The rows of each matrix lie in a flat space through zero, up to rounding. After each matrix: how many dimensions does the smallest such space have?

[[ 57.2  15.2   5.6  22.2 -11.8 -15.8  26.8  45.1  55.3]
 [ 15.2  -1.6 -11.1  53.4   1.7 -16.9  17.4  49.2  32.9]
 [  5.6 -11.1 -31.6  31.8  -2.6  24.6 -21.3  36.1  45.1]
 [ 22.2  53.4  31.8 -17.7  41.0 -40.7 -40.1  35.1 -37.4]
 [-11.8   1.7  -2.6  41.0   2.3  45.6 -25.8  18.5 -35.0]
 [-15.8 -16.9  24.6 -40.7  45.6  73.1   8.3 -38.9   0.4]
 [ 26.8  17.4 -21.3 -40.1 -25.8   8.3  16.9 -12.0 -28.9]
 [ 45.1  49.2  36.1  35.1  18.5 -38.9 -12.0  63.7 -13.0]
 [ 55.3  32.9  45.1 -37.4 -35.0   0.4 -28.9 -13.0  18.6]]
	7

[[ 64.2 -10.0  10.3  14.1 -14.1   6.3 -21.0  29.6  -9.7]
 [-10.0  14.9 -10.9  12.7  -5.9   0.5  13.4   0.5  -7.2]
 [ 10.3 -10.9   8.3  -7.3   3.9   0.1 -10.6   2.9   5.6]
 [ 14.1  12.7  -7.3  36.0   0.7  10.4  10.5  18.2  -6.8]
 [-14.1  -5.9   3.9   0.7  18.1   3.8   1.9  -6.1  10.5]
 [  6.3   0.5   0.1  10.4   3.8   5.0   2.0   2.0  -2.3]
 [-21.0  13.4 -10.6  10.5   1.9   2.0  17.1 -10.5  -6.0]
 [ 29.6   0.5   2.9  18.2  -6.1   2.0 -10.5  40.5   8.3]
 [ -9.7  -7.2   5.6  -6.8  10.5  -2.3  -6.0   8.3  17.6]]
	4

[[ 52.2  11.2  31.8  -4.9   2.4   9.4  28.5 -22.6  21.2]
 [ 11.2  62.4  -8.1  15.6 -34.2  30.3  23.2   2.0  -9.2]
 [ 31.8  -8.1 -20.5   0.8  11.9   4.5 -20.6  34.8 -10.6]
 [ -4.9  15.6   0.8   6.9   1.0  24.4  10.2  17.7  33.7]
 [  2.4 -34.2  11.9   1.0  88.9 -34.1 -24.9 -21.2  -6.9]
 [  9.4  30.3   4.5  24.4 -34.1  74.2  37.5   2.9  15.9]
 [ 28.5  23.2 -20.6  10.2 -24.9  37.5  48.4  -5.5 -65.0]
 [-22.6   2.0  34.8  17.7 -21.2   2.9  -5.5 -78.4 -25.1]
 [ 21.2  -9.2 -10.6  33.7  -6.9  15.9 -65.0 -25.1 -71.3]]
	7

[[-37.8  23.1 -49.9  13.5  -3.8  11.5  -6.2 -27.0   9.4]
 [ 23.1 -72.9  31.9  36.7  30.9 -20.4   9.3  19.7 -26.8]
 [-49.9  31.9 -66.0  16.9  -5.7  15.5  -8.4 -35.7  12.9]
 [ 13.5  36.7  16.9 -39.3 -20.5   6.1  -1.9   7.2  12.8]
 [ -3.8  30.9  -5.7 -20.5 -14.3   7.7  -3.3  -4.3  11.2]
 [ 11.5 -20.4  15.5   6.1   7.7  -6.6   3.1   9.0  -7.7]
 [ -6.2   9.3  -8.4  -1.9  -3.3   3.1  -1.5  -4.7   3.5]
 [-27.0  19.7 -35.7   7.2  -4.3   9.0  -4.7 -19.4   7.8]
 [  9.4 -26.8  12.9  12.8  11.2  -7.7   3.5   7.8  -9.9]]
	2

[[  5.8   9.3   6.5   0.7 -18.8  17.7  -4.7  19.2 -20.4]
 [  9.3  15.6  45.0  -3.2  19.4  16.5 -19.1  19.8 -10.3]
 [  6.5  45.0  66.3  27.5   6.7  -9.0 -64.9  34.3  -1.3]
 [  0.7  -3.2  27.5  -9.8  12.0  -2.8 -19.4 -16.9 -22.0]
 [-18.8  19.4   6.7  12.0  18.7 -18.4 -13.8 -12.8  49.1]
 [ 17.7  16.5  -9.0  -2.8 -18.4 -20.4 -11.0   9.5  -6.5]
 [ -4.7 -19.1 -64.9 -19.4 -13.8 -11.0  45.8 -28.5  20.3]
 [ 19.2  19.8  34.3 -16.9 -12.8   9.5 -28.5  11.1 -45.4]
 [-20.4 -10.3  -1.3 -22.0  49.1  -6.5  20.3 -45.4  47.1]]
	6
